The rows of a group lie close to one hidden flat surface of 9 dimensions, which may be shifted away from zero. Surfaces can cross.
Known rows, each followed by its group:
[-21  -2  26  14  56  -1 -28   9   1  25  64  10  11 -31] -> (0)
[  2   0 -28 -33  -7 -10  37 -35   9  17 -31  42   4  11] -> (1)
[-21 -28  -8 -11   9  -8   0  -3  22 -24 -19  13 -13 -13] -> (0)
[-23  18 -28  19  25 -21  26 -25  36  13   6 -11   3 -13] -> (0)
[-17 -12 -12  -7  -8   0   5   1  -5 -17   3  15  -6 -12] -> (2)
[  8  27 -37 -10 -26   5  28 -23  36  -7   4   4  -9   0] -> (0)
[ -3   0 -12   2  -1  37  13  -9  16 -14  15   3 -21  23] -> (5)
[ 28   6   3 -31  -5 -10 -29  16 -10 -12   8  -8  18 -17] -> (2)
[ 33  -4  -1 -11  12  -9  10  37 -10  13  -2  16  -7   0] -> (2)
[  1 -18  -6  -4   7 -27 -16  27 -12 -12  31   0  -6  -6] -> (3)
[ 68   6   2 -15 -28 -25   5  27  42   1 -30 -11   5 -14] -> (1)
[ -6  -7 -34  45  21  19  12  27  21   2  24  19  42 -58] -> (4)
[11  3  2  7  1 15  7 -8  3 11 -4  6  1 24] -> (5)
[-32   0 -12  10  33  -2  -1 -14  16   3  25  26   6 -18] -> (0)
[-20  -6  -4 -29 -10  44  -4 -23 -29 -30   2 -32  18   8] -> (1)
[ -8 -29  13 -14   0   8  27   6  -7  -2 -13   7 -27   4] -> (3)
[-17 -13  13  -8  41 -34 -45  26  10 -17  23 -20   6 -46] -> (0)
[  5 -18  -1  17   4 -26 -18  15 -18  20  11  39   4  22] -> (5)
[ 11  -2 -27  -6 -13   1 -41  12  -8 -39 -37  18   5  -3] -> (0)
[ 25   2  -9 -31  54 -49 -20  33  -5   8 -14  -8  11 -37] -> (2)
[26  4  9 -5 16 42 17 -2 -4 17 14 18  0 20] -> (3)
[ 11 -15  12 -35 -17   8   4 -12   7  -4  37 -12   1  16] -> (2)
[ -6  16 -13  16 -10 -20 -48  -8 -24  -9 -50   3  27  -6] -> (0)
[  1 -19  17 -22 -46  16 -31 -10   7 -39   5 -25   4   9] -> (5)
[ -1  -7 -10   0  -1  11  33   9  -8  -3 -16  -4  -7  -7] -> (1)
[ -5  22  22  12  34  14 -53  17 -12   3   0  28  16 -39] -> (4)
[ 40   4  37  32 -16 -45 -25  34  50  20 -35  21 -17 -16] -> (4)
[  4  -3 -10  17 -20 -14 -12  16 -15   1 -48  23   3  -5] -> (1)
[  1  31   9 -16 -24  31  12 -31  -7   7  17 -23 -11  35] -> (4)
[  3  -5   3  -7  37  72 -12   3 -35 -29 -17 -43  20  18] -> (5)
[-36  38 -50  21 -22 -13  18 -42  15 -10 -34 -10  -7  -8] -> (3)
[ -6  23 -51  -3  30  -2 -23   0 -28 -17   8   3   0  12] -> (3)
[-13 -15 -11 -12  41 -25  -1  -5  10  -2 -11  10  -6  -1] -> (2)
[-27 -24  -5  17   8   0  52  -4   7  10   1  15 -30  15] -> (2)
[ -4  25   8 -27 -13  36  -3 -18 -15 -12  19   3  -3   0] -> (4)
[  7 -19   5  15  -6 -11  20  20  17   6 -33   7   2 -24] -> (4)
[ -9 -51  22  36  40  43  39  27  -3  14  50 -43  24   8] -> (4)
[ -5  -5  15  10  19 -10  -8   4   2   6  36 -41   9  -4] -> (5)
[ 23  24  17   8  55  -2  12  25  34  12   9 -26 -15 -27] -> (5)
[ -1 -22  52  12 -45  20  24  -5 -11  19 -63  23  -2   6] -> (2)
[  1 -14   2   4  -1  10   1  31 -17 -11   9  11  -8 -10] -> (1)
[-21 -16  -8  13   8  -8  28  -6   7   5   8  27 -18  -2] -> (3)
[-15 -10  -5   1  14   6 -23   9  16 -47 -10 -37 -17  -8] -> (5)
[ -5  55 -36   4  22  22  33 -18  14  19  59   7  -4 -17] -> (4)
[  4  -9   4 -28   3 -20 -40 -19  12 -11 -30   2  20  -3] -> (1)
[-19   8 -45  12  36 -24  -2  16   4 -12  13   5  -5 -23] -> (3)
[ -4 -13  -5 -14  -7 -17  15  13   6 -18  -6  -8 -24 -11] -> (4)
[  2  17  32   3  -7  -5  23 -22  15  37   7 -11  11 -12] -> (0)
[ 10  15  -1   1  16  -2  28  -3  20  10 -13 -29   1 -20] -> (1)
[ -5 -14 -19  -7  25 -18  -9   5   5  -7  20  -8  -2   8] -> (2)
[ 15   8 -34  -7   9 -40 -10   5  57 -24  -7 -35   0 -20] -> (1)
[-15 -34  17 -39  31 -54   9  13  -7   5  30 -48  24 -55] -> (5)
[ 43   2 -18 -67  21 -13 -39   9   3  -6  32  33  20 -19] -> (1)
[  3  10   8 -12  -4   9   2   2   7  -1  42   9 -18 -16] -> (3)
[ 37 -11 -39  10  41 -44  33  55  -3  16   8 -52  13 -16] -> (3)
[-19 -24   6  18   8  10  35   4   9  -2  14  -4 -17   5] -> (4)
[  8  -2   4 -25   5  -4  -7   5  16 -18  41 -28   1 -23] -> (5)
[-18 -25 -26  -7  -9  20   1 -10 -18 -23  17  26   0  30] -> (5)
[ 38  -5 -43 -55   1 -26  21   3  24  -1  18  49   1  -1] -> (1)
[-43 -18 -11 -23 -16   3  11  13 -53 -28  53  21 -40 -10] -> (0)
[ -6   3  -7   8  -6  12 -14 -10   5 -21 -26 -14   1  12] -> (5)
[-25 -48 -29  44 -44  -7  11 -11  -9  -6  30  10   6  62] -> (3)
[ -3   5  11   0  11  27  -7  -1 -14  -2  29 -32   4  13] -> (4)
[ 11  34 -10  39   7  20  -4   6  11  23  42  19   5   3] -> (2)
[-34  -4 -50 -27  -2  10  18 -30   8 -32  30  23 -21  14] -> (2)
[-17 -16  -7 -15  -3   5  45 -27  21 -12 -30 -28  -7   2] -> (1)
[ 11   3  12 -29 -31  23  19 -23  12   5  33  -3   7   8] -> (2)
[ 28   0  54 -22 -38 -17 -84  23 -10   1  42  29  10 -20] -> (3)
[ 47  34  -3   1  -7  14 -13  21 -40  23 -35  34  17   1] -> (0)
[ 21 -16  -3 -16  -2 -27  16  21 -12  -9 -25 -55   4  -3] -> (4)
[ 13 -20  23 -33  -2 -18   0  20 -17  -2 -91  48  -6 -30] -> (0)
[  0 -21  21   2  -9  12  49  -2   9  17 -33  15  -8   5] -> (3)

New rows. What belongs after each?
[ 20  29  -2  -8  23  13 -14   3  -1  14  11  23   7  -6] -> (3)
[ -7 -12  -4   6 -19  19 -14  15  -1 -22   7   7  16 -22] -> (4)
[  8  -5  13  -4 -13   6 -15  14   3 -11  -9   8   8 -21] -> (4)
[ 45  17  35 -13  -2  23  -7  12   2  18  60 -46   9  17] -> (4)
[-20   2 -42  16  19   8   6   9 -16 -15   4 -37  27 -15] -> (4)
[-18 -19  37  24  15  20 -46  25 -65   5  17  16  14  10] -> (0)
[ 10  13 -12   3  -1 -11 -11 -10 -29  18 -36  15  16  19] -> (3)
[ 12   2 -19 -13 -22   0   7   8  -4 -20  -2 -13  11 -21] -> (4)
[-16   7 -38  -7  -6 -36 -47   5   3 -43   4 -20   1 -26] -> (0)
[-27 -62  38  13  33  17 -26  24 -25 -12 -19  15   1   8] -> (0)
[  9   9 -17   8 -14   2  25  -2 -34  16 -87  38   2  13] -> (0)
[ 32   8  10  36 -21   2  36  14  -4  37   4 -15   3  28] -> (2)
[ -2  -3  29 -60  19   2   9  13 -20 -15 -11   7 -42 -31] -> (3)
[-17 -24  20  20  -3  35  -6  12  -8  -9  -3  17  18 -18] -> (4)
[ 46  -4   9 -32   7 -13  16  31  -6  17   7  17  -6  -3] -> (2)
[ 11 -49  19 -19  -2  26   7  15  24 -27   2  13 -20   6] -> (0)
[ 11 -57 -18  13 -20  26  58  35  15  -6  -3  -3  48 -61] -> (4)
[ -4  27  15   4  13  -5 -16 -17 -21   4 -20 -33 -15  28] -> (4)
[-17  25   9  -3  48   1   4  -9 -25  18 -12 -19  -7   0] -> (4)
[ 10  21   1   1  12  53  -2 -24  -2   9 -27  27  13  17] -> (3)
[-20 -30  11 -30 -34  -3  24   3 -17 -20  -1 -37   9 -28] -> (2)
[  4  -6 -10   0 -41  -9  16  -6  -2  -3  35 -23  -9  23] -> (3)
[ 16  -6  -5  23 -36   7 -38  18  10 -32  33 -36  16  17] -> (4)
[ 33  -3  32 -41  21 -22  13  32 -12  30  11  19 -15 -30] -> (3)
[  0  -3  -7  27   4  56  33 -17  28  -1   2  15   1  12] -> (3)
[-16 -12  -1  -3  16 -17  19  10  -1   0   0  -2 -15 -15] -> (0)
[-29  19 -16  19  38 -24 -23 -22  18   6  14  11   5  -9] -> (1)
[  5  65 -53 -37   3  31  -5 -33 -22 -21  36 -23 -13  26] -> (3)
[-46   9 -35 -12   4  28  13 -18 -18 -23  10  19 -10 -19] -> (4)
[  7   0 -15  11  -4   0   7  -9  16  -5 -36  -2   6   8] -> (0)
[  6 -19  -2  15  13 -36  15  58 -19  -2  15 -51   2 -45] -> (2)
[  5 -13  18 -11  -8   3 -26   7 -20  -9 -12  18   0   8] -> (3)
[  9 -11  19 -15   0 -80  35  16 -14  48 -17  21 -15 -22] -> (3)
[  3  31 -13  51   7 -26 -48   6  15   3 -34   0  21  -9] -> (4)
[ -1   0  29  -8 -16  27 -20 -20 -13  14 -15  57  -2  19] -> (3)
[  3   4  14   5 -42 -24 -23  -3   2   3   4   9  12  -5] -> (3)
[  0  23  20  20  -6  29 -19 -12   6   5  23   5   1  14] -> (4)
[ -9 -13  39  -9 -43  58 -12 -18   8 -31 -44   8  -9   5] -> (3)
[ 22 -16 -25 -24  13  -7  49  37  13   2  33  26 -28 -17] -> (1)
[-30  15 -12 -19  28  38 -43   0   0 -60 -17   3 -20 -35] -> (3)
[ 19  14   6 -13  10  -8   1 -10  15  22 -23   5  14 -14] -> (1)
[-13  -1 -30  15  17 -25  21  18  20  -5  37 -10 -14 -23] -> (3)
[-14  -5  -1   2  -9 -15   9 -10  29  -8   2 -16 -16  -1] -> (5)
[-15  -7  34   0 -17  49 -37 -11 -39 -17 -26  10  22   0] -> (4)
[ 15  27  25  -8   0  -9   8   1  24  16 -33   9  -1 -46] -> (3)
[-33  -2  52  45 -10  24 -15  -4 -35  22 -37  20   3   7] -> (1)
[ 32  46  -6  42 -19  24 -24  -9 -18  30  -2 -17  40  36] -> (0)
[  0 -35 -16 -34  37  50  37  20 -23 -28  27  -7 -30  32] -> (3)
[-15   5  23  19 -23  53   1 -28  -6   6  11  -7  11  32] -> (4)
[ 67  -3  27 -18  -5  -1 -33  45  -3  -5 -42 -15  20  -6] -> (0)
[ 23 -25   7 -21 -48  17 -22  11 -14 -39 -21 -22   9  10] -> (1)
[-15  -7 -15  39  15  -3   9  16  21   2  -9  18   9 -30] -> (4)
[  0  -8  20  18 -51 -12   8  -2  27  -2  -4 -11  -1 -12] -> (3)
[ -9  20   0 -33  12  -6 -32  11 -10 -23   9  25 -24 -40] -> (4)
[  6 -10 -20   8 -43   4  12   1   4 -20 -31  -3  -3  12] -> (1)
[-14 -21  -1  12   0 -38   1 -11  67 -12  -1  -8 -29   6] -> (1)
[-22  18 -31   6  30 -28  -7 -25   2  11 -18  31  14  -7] -> (1)
[ 11  34  37 -29 -17  35 -23 -24 -27   6   0  -7  -3  19] -> (4)
[ 10  29  36 -26  -5  54  44 -20  35  12 -12  12 -21 -26] -> (3)
[  7  -3 -30  29 -54   2 -29  11 -35 -13 -42  35  15  25] -> (1)
[  0 -11  11 -22  -6  -2 -19 -21  -3   6   7  51   5  15] -> (1)
[-16   7 -22  12  -1 -18  18  -1  16  -2   8  -1 -13 -12] -> (3)
[ 10  -1 -19   7   8  25 -56   4  22 -31  18  16  19   4] -> (0)
[  7 -14  28  -8  -2  -9  14  11  -1  22  -3  32  -6  -7] -> (3)
[ -2 -33   9  36 -69  -3  -4   5  21 -21  -1 -31  11  15] -> (3)
[  3  10 -35 -22  -5 -42 -25  -5   4 -12 -11   9  20 -31] -> (5)
[ 18  37  -2 -26 -15 -29  37 -21   6  22 -50  -9 -20   0] -> (4)
[-30 -27  -9  -7   0  -9  34   4  -5 -10   3  -7 -15 -17] -> (2)
[ 24  43 -23 -20  38  -5  15   3  37   4 -33  -2  -2 -49] -> (5)
[-11  -6 -13  42 -28 -34 -40   3   4  -4  12  19  17   1] -> (3)
[-37  32 -36   4  12 -29  -8 -10  15 -19  -8  11 -20 -39] -> (3)
[-15  -4 -13  17  19  -5   9 -11  12   5  10  15  -8  11] -> (2)
[-30 -34 -50  -4 -10   0  56   6  -4 -47 -45 -32 -28  -5] -> (1)
[ 45  21  25   1 -20  -6 -14  20  27  13  -2  16   7 -24] -> (4)
[ -2   7  26  -6  -8 -12  32  -9   4  20 -60  15 -16  -8] -> (4)
[ 12  -9   7 -67   2   4  50 -42  24  14 -27  17   8   2] -> (1)
[ -5  17   5  43  -9  29  10 -26   4  20  -8  -3  21  18] -> (4)
[ 12  18  22 -22  -7 -35 -22  10  -5  10  -6  19  -3 -35] -> (3)
[ 17 -13  -7 -32  -9  -5   5   7 -47   5   5  -2  -3  47] -> (3)
